The same things were measured in two ways. Each way mixes the same 9 hidden numbers, adds some noise and spreads widely along 6 directions of its own, which tell nothing about the thing.
Some things both ways: the first way, then the second way.
-2.863 0.062 0.203 0.868 -2.857 -3.172 0.156 -0.810 -1.018 0.728 3.199 -0.823 1.370 -4.030 0.537 1.629 -4.773 2.504
3.283 2.032 1.012 1.499 -1.245 -0.770 3.921 -0.776 2.713 -1.162 -0.660 -2.653 1.407 3.896 1.058 2.555 -1.339 2.753 -1.022 1.617 -0.066 1.920 0.136 0.727 -1.625

0.401 1.569 -3.481 -3.052 -4.512 -3.378 3.430 1.411 -5.863 -0.357 -0.706 -2.142 2.475 -4.068 -1.079 -2.264 -3.939 -0.587
-1.943 -2.798 1.909 4.762 0.001 -1.277 4.849 0.626 2.608 0.641 -3.749 2.441 1.871 4.117 -2.159 -2.916 -3.305 0.626 -1.868 -2.971 -0.606 0.061 -0.569 -0.889 -2.708

0.174 -3.316 -1.128 -2.440 -3.490 -1.491 -3.535 1.224 -1.948 5.380 3.052 0.447 4.296 2.447 0.593 5.506 -2.827 -1.168
0.987 1.581 -1.029 4.446 -0.482 0.621 3.328 -1.123 0.303 2.150 -0.133 3.395 2.775 -0.810 0.070 0.435 0.395 0.778 2.935 -0.616 0.672 1.427 1.457 -3.323 1.001

-1.040 0.933 2.215 0.387 -1.607 0.678 2.676 4.830 1.464 3.522 1.740 1.277 -3.718 3.614 0.165 0.919 3.612 -1.310
0.693 1.425 1.537 0.886 -0.779 -1.484 3.223 -0.715 -0.360 2.035 -3.412 2.603 2.457 2.321 1.335 0.926 0.752 1.193 0.089 -4.158 -0.448 0.901 2.701 -1.413 -0.238

1.702 -0.834 -1.810 -1.015 0.965 -1.503 0.573 1.368 -4.667 1.300 3.675 0.308 6.398 4.009 1.800 2.641 1.347 -0.824
1.558 0.366 -0.616 0.223 -2.936 -1.032 1.392 -1.975 -2.515 0.397 -0.390 2.578 -0.978 2.006 2.687 1.328 0.162 -2.043 1.510 -2.348 0.401 0.368 4.142 -2.107 0.965

-1.190 -1.667 -0.803 -0.275 0.563 -8.094 -2.523 2.060 -5.194 -2.909 1.753 2.819 3.678 4.844 3.648 1.793 1.181 1.786
-1.724 -4.172 3.110 0.891 0.621 -4.999 -2.149 0.204 1.801 1.958 0.594 1.971 -1.827 -1.027 0.255 -2.751 5.497 -1.762 4.447 -1.405 0.384 -0.118 7.246 -1.988 -0.205

2.434 0.799 -3.850 -0.366 0.208 -3.852 0.344 1.905 -4.908 4.159 0.184 -1.671 1.965 1.077 1.149 0.718 -4.480 -2.744
0.930 -2.185 2.802 1.285 -1.129 2.931 2.961 -2.176 -2.982 1.755 -1.212 -1.643 3.082 1.817 3.254 2.246 -1.135 1.700 1.424 2.656 -0.663 -1.626 0.577 -2.327 -2.217

-1.156 -5.730 0.283 -0.684 -1.946 -4.705 0.507 4.144 -2.644 3.923 -1.673 -3.888 1.861 1.171 2.167 2.526 -0.908 -0.031
-2.795 -4.150 4.370 0.993 1.676 -2.843 -0.237 0.752 1.889 0.084 0.013 1.540 0.632 0.893 -3.650 -1.827 4.281 2.214 3.744 -1.072 0.880 -1.208 6.050 -1.708 -0.662

-0.776 2.945 -1.781 3.292 1.216 -0.150 3.112 0.384 -1.931 1.312 4.486 0.520 0.265 4.788 -0.900 -0.808 -2.254 -2.122
1.508 2.303 0.243 2.461 -1.698 -2.028 4.210 0.586 0.544 2.019 -1.249 3.828 1.642 2.419 -4.287 -2.822 -1.867 0.292 1.819 -6.765 -1.142 -3.277 1.358 -1.322 1.164

-3.797 -0.583 3.235 4.552 2.011 -5.369 0.285 -0.221 -0.416 1.124 -0.531 -1.388 -4.646 6.906 1.046 -1.052 -1.932 -0.665
1.283 -0.713 3.955 1.265 -0.652 -2.333 5.710 -0.412 1.674 0.773 -3.014 1.334 2.061 4.855 -2.739 -3.002 -0.082 3.440 0.717 -3.997 0.249 -1.825 3.913 0.643 1.559

-0.504 -1.630 -3.076 -0.493 -1.674 -8.390 1.069 4.345 -8.206 -2.012 -1.584 -2.290 3.817 -3.056 1.033 -3.019 -3.763 -0.051
2.644 1.225 -0.742 1.166 -1.843 -0.527 -0.420 -0.828 0.514 -0.877 2.999 0.625 -2.656 0.887 2.046 1.407 -1.957 -0.477 -1.211 2.616 0.445 0.635 1.728 -1.280 -1.148

-1.731 1.294 -1.619 -3.720 -7.790 0.205 1.227 2.120 -2.553 3.743 0.290 -3.558 -6.644 -5.136 -3.005 -4.261 -5.291 -3.733
1.378 -0.044 3.275 -1.380 -1.400 -0.736 2.163 -2.426 -5.061 1.828 -3.520 -3.407 1.517 -0.025 4.898 -0.117 -1.059 -1.270 -3.066 5.404 -4.884 -1.135 -1.952 0.105 -2.773

2.130 2.246 -2.254 -3.083 -4.575 4.367 5.533 -1.039 -2.345 -0.223 3.558 -0.529 3.350 -2.084 -2.403 -0.270 -0.441 -0.812
1.733 0.389 -0.308 3.775 -3.080 -2.032 6.260 0.032 3.415 -0.722 -3.565 1.318 0.699 6.925 -1.436 -2.280 -4.092 0.315 -1.469 -6.164 -0.207 0.308 -0.025 1.118 -0.354

2.602 -4.928 -0.583 -6.224 -8.257 0.745 -2.073 0.281 4.027 5.072 -0.590 -2.000 -1.174 -1.485 3.043 2.876 2.429 -2.827
-0.328 -3.930 0.812 -0.481 -4.138 -0.634 0.312 -1.824 -0.082 -0.116 -2.984 -1.117 -0.795 1.510 5.488 -0.793 -1.586 -4.132 0.826 -3.166 0.577 -0.210 1.880 -1.220 -2.134

-3.246 -0.807 -0.939 0.509 -1.091 -0.801 -0.020 -0.307 -2.256 4.102 1.909 -0.601 4.338 1.990 -0.703 4.917 -4.391 1.158
0.908 0.278 2.518 0.976 0.182 -1.729 1.193 -0.200 1.403 -0.207 -2.090 -3.099 1.585 3.785 3.511 2.782 2.747 2.992 3.187 0.054 3.297 -2.055 5.907 0.923 -1.166

-1.803 0.712 1.563 0.515 -1.300 -2.801 1.072 -0.874 2.315 3.267 3.545 1.531 0.231 3.470 -1.216 1.779 0.421 -0.892
-2.407 -1.119 1.149 -1.300 0.794 -2.606 -4.515 0.396 -2.257 -0.276 1.918 0.360 -1.917 -3.456 0.654 0.697 4.001 -2.112 3.196 2.405 0.903 -1.976 5.438 -2.092 -0.888

-1.351 -5.247 1.966 -0.838 -7.872 0.559 1.386 -0.034 4.513 3.390 5.328 -5.280 -2.274 -6.290 1.342 -0.961 -0.657 -1.160
2.713 -1.380 2.712 1.903 -2.955 -1.004 5.433 -1.098 -0.112 1.431 -1.986 1.440 1.706 2.813 0.341 -3.042 -0.865 1.056 -1.134 -3.319 -5.948 1.891 -1.426 -1.853 -0.163

-0.689 -3.082 -0.377 -2.257 -4.813 -1.140 -1.097 5.944 -3.247 -1.470 -2.171 -0.061 -4.200 -1.205 1.344 -1.884 -0.104 -0.899
1.687 1.834 0.807 -1.564 -0.508 -2.417 0.458 -0.639 -0.065 -1.247 0.839 -2.895 -0.818 -3.738 -3.323 -1.623 0.022 -0.882 0.258 3.994 -2.922 1.506 -1.716 -1.268 1.670

0.657 3.458 -3.602 -3.381 -6.808 -2.006 2.930 4.164 -4.076 3.244 0.740 1.648 0.753 3.081 -2.337 1.191 -3.161 -1.857
2.440 1.232 -0.022 0.731 -2.068 -3.200 -0.773 -0.133 -0.313 0.381 -0.585 1.882 -2.769 -1.081 3.392 -3.113 -1.810 -2.805 -3.774 -1.441 -3.418 1.025 0.437 -1.168 -0.435

1.667 -3.536 -2.013 -1.041 -3.986 2.072 0.262 2.302 -3.623 1.530 0.886 -5.334 -3.983 -5.830 0.203 -2.423 -6.233 -2.233
0.691 -3.622 1.567 2.489 -0.940 0.227 2.322 -2.319 -2.547 1.601 -0.693 -1.931 1.223 1.734 1.759 2.813 2.759 -0.410 6.063 1.762 -0.475 -0.019 2.323 -3.606 -0.227

3.808 0.128 -1.095 -1.085 -0.835 -0.308 1.959 -0.182 0.268 -1.284 1.492 1.632 2.637 -2.636 -1.455 -4.298 2.623 -4.322
-0.301 -1.987 1.357 -2.704 -3.798 -1.171 -1.087 0.024 2.566 -3.835 4.844 0.383 -3.328 -3.599 -6.472 -5.881 -2.954 -2.290 -0.559 0.244 -1.473 -1.838 -0.404 -0.502 0.355

1.382 -4.648 -1.840 1.372 -1.480 -4.333 1.981 4.175 -0.652 0.552 0.730 -0.390 6.403 -0.380 4.081 3.887 0.995 2.022
3.224 1.403 -1.443 2.045 -1.641 -1.431 -0.285 1.031 1.265 0.696 1.235 2.425 -2.616 1.247 0.231 1.713 -1.880 -0.318 1.194 -4.605 -0.194 0.683 2.221 -4.110 0.808

3.496 3.854 -3.182 -2.125 -3.997 -1.288 3.797 3.198 -2.473 1.205 3.620 1.631 -0.053 1.830 0.717 1.026 -0.531 -1.109
4.151 -1.190 2.849 1.774 -3.747 -0.904 4.380 -1.203 1.117 1.902 -1.778 0.173 0.350 4.219 4.301 -2.277 -1.976 0.444 -2.604 -3.034 -4.851 1.511 -0.447 -1.055 -1.785

0.886 0.750 -2.006 -3.953 -3.134 -2.453 -2.149 5.890 -6.781 4.475 -3.484 -1.103 -6.144 5.129 0.930 0.954 -3.596 -2.870
1.442 1.223 1.940 1.029 -1.023 -0.804 5.219 -2.822 -1.331 2.069 -3.352 0.469 2.505 2.116 1.225 0.072 -1.593 -0.254 -0.974 1.024 -0.882 0.982 0.160 -0.182 -0.634

-1.247 4.029 -1.161 0.550 -0.716 -0.865 0.837 1.065 -2.934 -1.986 2.505 2.323 -0.733 -2.149 -0.337 -2.235 -1.966 -0.227
-0.998 1.946 -1.132 3.594 -0.860 -0.514 4.043 0.139 3.890 0.132 -1.514 2.055 2.298 3.100 -2.939 0.737 -1.938 0.198 1.279 -3.569 2.317 0.637 0.252 -0.312 -1.947

4.299 2.720 -2.740 0.445 1.324 -5.010 2.296 0.455 -2.362 -1.067 2.634 2.462 3.800 -1.554 1.373 0.517 -1.044 0.030
2.007 -0.737 -1.012 1.077 -2.995 0.579 -1.164 -0.996 2.124 -1.218 4.510 -0.373 -2.639 1.583 2.090 3.660 -1.949 -1.491 1.648 1.928 1.876 0.567 2.238 -2.102 -2.652

-2.330 -0.759 -1.340 1.709 -4.886 -1.824 2.336 3.536 0.798 6.135 -3.282 -2.877 -4.215 1.521 -1.218 1.567 -6.257 -1.308
-1.037 -1.847 3.817 -0.947 2.136 -1.416 -2.184 1.746 0.327 -2.070 0.209 -4.693 -0.109 -2.497 -3.261 -1.407 1.418 2.615 1.881 3.513 -1.409 -3.452 1.238 -1.513 -0.600

Other things, the second way, with their names:
(3): -0.732 0.140 -0.362 0.736 -1.427 -3.568 2.069 -2.604 -2.224 3.161 -3.537 4.275 -0.210 2.233 3.320 1.326 1.544 -4.640 1.300 -2.956 1.384 2.064 4.616 -1.191 -0.449
(365): -0.713 -1.655 -1.852 0.177 -1.760 -1.117 -2.308 0.642 1.401 -2.772 1.972 0.419 -4.947 -0.416 -2.146 0.015 -5.416 -4.579 -0.772 -0.722 2.325 -1.171 0.580 -2.462 -1.220
(147): -0.722 -2.223 2.661 -1.020 -1.898 -3.389 -0.980 0.926 1.573 -1.558 2.419 -0.642 -0.711 0.604 -3.715 -1.635 4.723 0.309 4.273 -1.861 -2.881 -1.488 3.274 -0.165 -0.509
(343): 3.097 4.908 -1.377 2.447 -0.642 0.079 4.690 -0.295 0.862 -1.229 -1.973 -0.660 1.140 3.250 -0.737 1.792 -5.301 2.220 -3.298 1.259 0.496 0.637 -2.109 -0.170 -0.171
(14): -1.341 -4.223 2.626 2.403 -0.977 -0.483 3.373 -2.071 -3.322 3.671 -4.210 2.316 2.130 2.812 3.750 -0.419 -0.514 -2.473 0.464 -1.193 -1.481 -0.718 1.042 -2.486 -2.968
(246): -4.001 -5.680 4.245 1.453 0.825 -1.642 -1.207 1.899 2.093 0.365 -0.913 2.761 -0.373 0.105 -2.162 -4.592 0.092 0.112 0.098 -2.971 0.277 -3.191 3.600 -1.802 -3.272
(137): 4.840 2.403 -3.090 3.065 -2.328 -1.420 -0.749 0.243 3.231 -2.034 4.274 -2.280 -3.877 -0.516 2.240 0.644 -0.695 -0.852 1.548 2.708 0.577 1.189 1.391 -1.355 1.463
(80): 1.487 -3.670 0.741 0.551 -4.116 -3.682 -1.680 0.681 4.507 -0.762 1.365 1.006 -4.875 3.094 3.272 -2.140 0.186 -3.063 0.671 -6.011 -0.841 0.903 3.942 -1.196 -1.989
(142): -2.553 -4.032 0.721 -1.410 -0.389 -2.813 -3.063 -0.821 -3.933 -0.866 -0.754 -2.321 -2.725 -1.577 0.440 0.636 3.574 -4.399 5.437 1.323 -0.154 -2.114 3.884 -2.305 0.578
(296): 3.319 -1.732 1.823 3.065 -1.012 2.613 0.618 -0.256 3.624 -0.356 0.544 -3.620 0.941 2.222 5.721 3.823 0.370 4.475 3.541 -0.071 2.561 0.272 3.876 -3.420 -0.795
(82): -0.921 -0.557 1.860 1.417 2.326 0.966 0.302 0.911 -1.064 -0.636 -2.651 -3.720 2.797 -1.568 -0.786 1.643 0.881 3.001 2.984 1.745 0.516 -2.240 0.275 -2.910 -0.282
(435): -2.034 -2.395 3.315 0.013 -0.044 -3.017 3.490 -2.062 -1.623 2.384 -3.793 1.766 1.009 2.600 -1.796 -1.089 -0.827 -2.599 0.023 0.246 -0.345 -0.306 1.801 -0.033 -1.714
(257): 0.019 -2.968 0.882 4.299 -2.465 0.376 5.533 -2.466 -2.343 1.864 -3.696 2.533 2.620 4.402 3.365 -0.877 -1.070 -0.852 -0.645 -1.476 -2.626 1.775 -0.458 -1.790 -1.462
(89): -3.817 -3.048 0.275 0.106 0.161 0.572 -2.817 0.634 4.192 -5.874 2.649 -1.105 -1.826 -1.174 -2.116 1.777 -0.757 0.828 1.424 2.816 5.691 1.239 3.761 -0.867 -2.361
(31): 0.407 -1.464 -0.993 1.040 -2.311 0.867 -0.038 -1.514 1.016 -2.298 1.971 -2.079 -0.738 -1.512 0.297 1.061 1.290 -1.498 5.253 2.618 2.663 0.591 2.699 -2.109 1.480
(117): 1.175 2.211 -0.919 1.421 -1.794 1.285 4.699 -0.477 2.294 -2.618 -0.901 -0.439 2.114 1.468 -4.133 0.776 -3.698 2.439 0.090 -1.497 0.776 1.687 -2.200 -1.537 0.873
(249): -2.814 1.121 -0.905 1.533 1.345 -4.574 0.164 2.090 2.988 -2.471 -2.014 2.333 -1.331 -0.502 -5.527 -2.955 -0.755 -1.275 -0.063 -3.288 2.594 -0.044 2.482 -0.514 1.223
(437): 2.209 -2.914 1.943 5.342 -1.822 2.563 2.913 0.105 4.538 0.593 2.093 -1.680 1.464 4.072 1.510 1.452 -1.410 3.747 3.294 -0.232 1.155 -0.989 1.296 -2.609 -2.812
(111): -0.235 -2.452 1.587 1.066 0.303 -2.075 -1.916 -0.503 1.008 -0.602 0.518 -1.988 -1.785 0.036 3.581 1.714 2.390 -0.849 1.463 2.708 0.481 1.920 3.601 -2.138 -1.942
(367): 3.966 0.560 1.483 -0.184 -2.249 -0.955 0.908 -0.476 0.403 -1.520 -0.145 -1.090 -1.423 -0.006 2.891 -1.274 -1.013 1.832 -1.959 -0.294 -2.726 2.234 1.423 -1.677 1.513
(97): 2.036 1.191 -1.824 -0.716 -2.960 -0.506 -3.009 0.455 -0.357 -2.952 4.404 0.132 -3.478 -1.406 -0.750 0.530 -0.321 -1.369 2.902 -0.726 0.855 -2.247 3.005 -2.238 1.517
(368): -0.865 0.081 -1.170 -0.649 -0.466 -3.144 -3.699 0.042 -0.526 -1.258 -0.160 -1.395 -4.006 -0.369 3.234 3.019 -0.266 -4.543 -0.646 1.585 0.561 1.425 1.868 -1.464 -2.666
(309): 1.452 1.876 -0.508 4.630 -0.388 -2.087 3.443 0.597 4.707 0.456 -0.630 1.616 1.218 3.714 -0.905 0.815 -0.710 1.806 0.085 -2.630 0.465 2.532 1.198 -0.956 -1.345
(369): -1.530 -0.821 0.369 4.490 0.384 0.580 3.956 -1.335 -0.312 1.238 -4.159 2.846 2.786 2.388 3.269 1.264 -1.496 0.108 -1.728 0.339 0.360 3.452 0.176 -2.267 -2.436
(313): 1.279 0.259 -1.935 5.668 -2.821 1.175 3.077 -0.017 2.386 -0.463 1.216 0.772 1.542 3.430 1.387 0.062 -1.777 0.726 2.060 -1.642 1.320 -1.283 0.768 -0.804 -1.836
(198): -1.150 0.361 0.157 2.381 0.288 -0.994 1.606 1.084 0.273 1.144 -5.290 2.679 1.790 -0.037 0.817 -0.839 -2.232 -0.425 -1.137 -6.086 -0.932 0.747 -0.458 -3.675 -0.648
(104): -3.055 -1.295 0.756 2.490 2.948 -2.737 -0.240 2.047 -0.608 2.055 -4.658 2.424 -0.503 0.231 -3.930 -0.565 -3.015 -1.975 0.462 -4.152 1.326 -2.812 1.111 -4.129 -1.100
(50): 0.420 2.180 -1.248 -1.867 -2.122 -4.532 -2.155 -0.701 -0.248 -0.623 1.862 0.923 -2.329 -0.600 0.957 1.531 3.733 -3.928 2.939 -1.134 0.371 1.092 4.699 -0.282 -0.051
(282): -0.866 -1.335 0.238 2.469 0.321 -0.643 3.914 -1.795 -1.519 1.960 -3.931 0.899 1.394 1.477 -1.334 1.476 -1.761 -1.686 2.370 -0.556 1.868 0.997 0.706 -3.409 0.884
(186): -2.252 -4.638 2.350 -1.901 -0.475 -1.187 0.486 -1.970 -3.359 -1.405 -2.968 -2.706 -0.040 -2.382 -0.527 -0.526 1.454 -2.550 0.985 2.810 -3.132 3.196 -1.065 -3.099 0.760
(334): 1.632 -0.718 2.025 -0.319 -1.268 0.984 -1.249 0.821 0.515 -1.610 2.444 -2.726 -0.564 -1.968 -1.061 -0.712 -0.882 2.109 1.055 1.690 -2.120 -2.276 -0.088 -2.720 -0.888
(132): 0.191 1.865 -0.229 -0.974 -2.275 -1.972 0.974 -0.223 3.190 -0.738 2.701 3.312 -0.518 -0.116 -5.171 -0.347 -0.078 -1.393 2.769 -3.517 1.963 0.361 2.905 -1.039 0.712
(475): 1.809 0.557 -1.160 4.772 -1.367 1.281 2.958 -1.400 -0.293 0.529 -1.300 -0.756 3.084 1.365 4.938 2.590 3.104 1.857 4.992 -0.145 0.922 1.497 2.814 -2.422 1.064
(195): 0.917 0.210 -1.978 5.935 -0.128 2.176 1.873 0.319 -0.330 1.284 -0.184 0.523 1.392 -0.216 1.434 1.628 -3.425 -0.185 0.363 1.493 -0.629 0.242 -2.669 -4.224 -1.913
(54): 0.930 1.412 -0.509 4.034 0.649 0.552 2.755 -0.522 0.420 -0.490 0.324 -1.146 2.454 -1.967 -0.438 -0.173 0.181 2.036 1.001 4.250 -1.363 2.121 -1.784 -2.248 0.033
(5): -1.742 -3.315 3.113 -0.131 -0.836 -1.178 0.836 -0.492 -0.245 -3.030 0.415 -0.400 1.042 0.453 -1.233 -1.996 3.607 2.361 1.573 1.709 -0.829 0.266 3.919 0.241 -0.194
(251): -1.150 -2.188 0.963 4.280 -0.551 2.510 4.514 -1.885 -0.552 0.216 -0.911 1.274 3.352 2.673 0.343 1.780 -1.275 1.926 1.118 2.134 0.611 1.361 -0.042 -2.576 -2.170
(377): -1.089 1.138 0.359 1.292 2.203 -2.136 -1.786 0.889 1.574 -0.861 0.156 2.162 -0.220 -2.304 -1.905 1.331 2.760 1.540 2.234 -0.487 2.347 2.678 4.870 -3.362 1.498

Some of these things the first way, each followed by its name:
-1.743 1.958 0.886 -1.328 0.390 -0.904 -2.721 -2.343 -3.257 0.122 4.982 1.967 0.259 0.250 -0.839 0.620 -2.128 -0.083 | (3)
2.290 2.785 -0.021 -2.922 -3.785 -2.016 3.683 1.150 -1.767 -0.725 3.141 -0.514 -4.162 2.653 0.779 -3.532 2.505 -2.685 | (257)
-2.337 -1.314 -1.869 -2.443 -6.979 -3.979 -1.968 3.132 -4.276 2.134 0.375 -0.757 -0.045 1.299 0.808 2.062 -5.016 -0.114 | (54)
-0.106 -0.870 1.264 -0.867 -3.631 -0.463 2.878 0.323 0.798 2.436 -2.792 -1.487 1.698 -7.852 -4.402 -1.927 -3.674 -1.568 | (89)
0.310 -3.541 -2.477 3.198 -1.194 -6.828 -0.193 6.015 -2.694 1.326 -3.758 -0.794 2.525 -0.012 3.729 2.450 -4.290 1.183 | (296)
-2.685 -3.337 2.550 2.311 -4.928 -0.874 2.962 2.346 2.429 0.221 0.835 -1.745 -0.385 -4.284 -1.840 -2.679 -1.519 -0.593 | (367)
0.265 -2.746 1.969 -0.564 -2.708 -0.689 1.477 -0.861 3.395 -1.979 1.380 -0.995 -5.477 2.423 2.880 -1.815 4.636 -0.850 | (142)
3.247 0.239 -2.820 -6.336 -2.093 3.230 -0.411 -1.171 -6.078 4.779 1.529 -1.609 2.973 -2.883 -2.988 2.715 -4.251 -2.340 | (435)
1.318 -1.607 -1.031 1.732 -3.265 -5.626 2.633 5.507 2.574 4.309 -2.284 -0.763 -3.454 4.660 3.334 1.082 0.861 -2.093 | (334)
0.453 3.023 -0.113 -2.111 -5.932 1.390 5.495 2.229 0.804 -1.524 0.882 0.848 -3.065 -7.166 -3.400 -3.712 -0.495 -0.094 | (368)
-4.417 -3.299 2.009 -1.586 -6.193 -1.817 1.228 2.836 -0.495 1.436 -3.797 -1.980 -2.371 0.845 -1.053 -0.151 -0.940 0.059 | (249)
-0.605 -2.705 2.219 1.412 -0.327 -1.424 -2.862 3.077 2.224 4.822 0.609 -0.663 -5.196 1.467 2.600 1.838 -0.447 -1.837 | (132)
2.410 0.778 -1.108 -2.462 -3.247 -0.164 3.400 1.619 -3.285 1.967 1.178 -2.418 -0.210 -4.026 -2.113 -2.892 -2.040 -2.935 | (251)
-1.689 -1.105 1.353 -0.526 -3.892 0.001 4.844 3.655 -2.580 -0.025 0.803 -3.543 -1.644 -0.871 -1.444 -5.194 1.071 -2.416 | (5)
-3.850 2.302 2.584 5.844 -1.497 -2.679 2.857 -0.537 5.078 0.489 6.301 -1.149 -8.309 1.068 2.024 -3.127 -0.797 -0.308 | (147)
2.317 2.149 -0.123 1.542 0.276 -5.394 2.935 -3.807 2.601 -1.230 -0.662 1.673 0.397 -1.757 -0.758 -1.902 -1.650 -0.775 | (365)
-3.869 -0.640 -0.667 1.438 -5.130 -2.902 -1.723 2.681 -2.655 1.913 2.059 -1.409 -3.362 3.271 1.279 0.453 -5.681 -0.393 | (475)
1.350 -4.698 -0.124 -2.758 -6.287 -2.787 2.952 5.683 -1.638 -6.446 -0.649 1.289 -0.023 -0.510 1.712 -2.685 5.311 0.722 | (137)
2.185 -1.844 -0.844 -1.361 -5.475 -0.831 3.889 0.694 2.520 -1.329 3.866 -0.165 3.099 -5.420 1.563 -0.114 2.159 0.538 | (80)
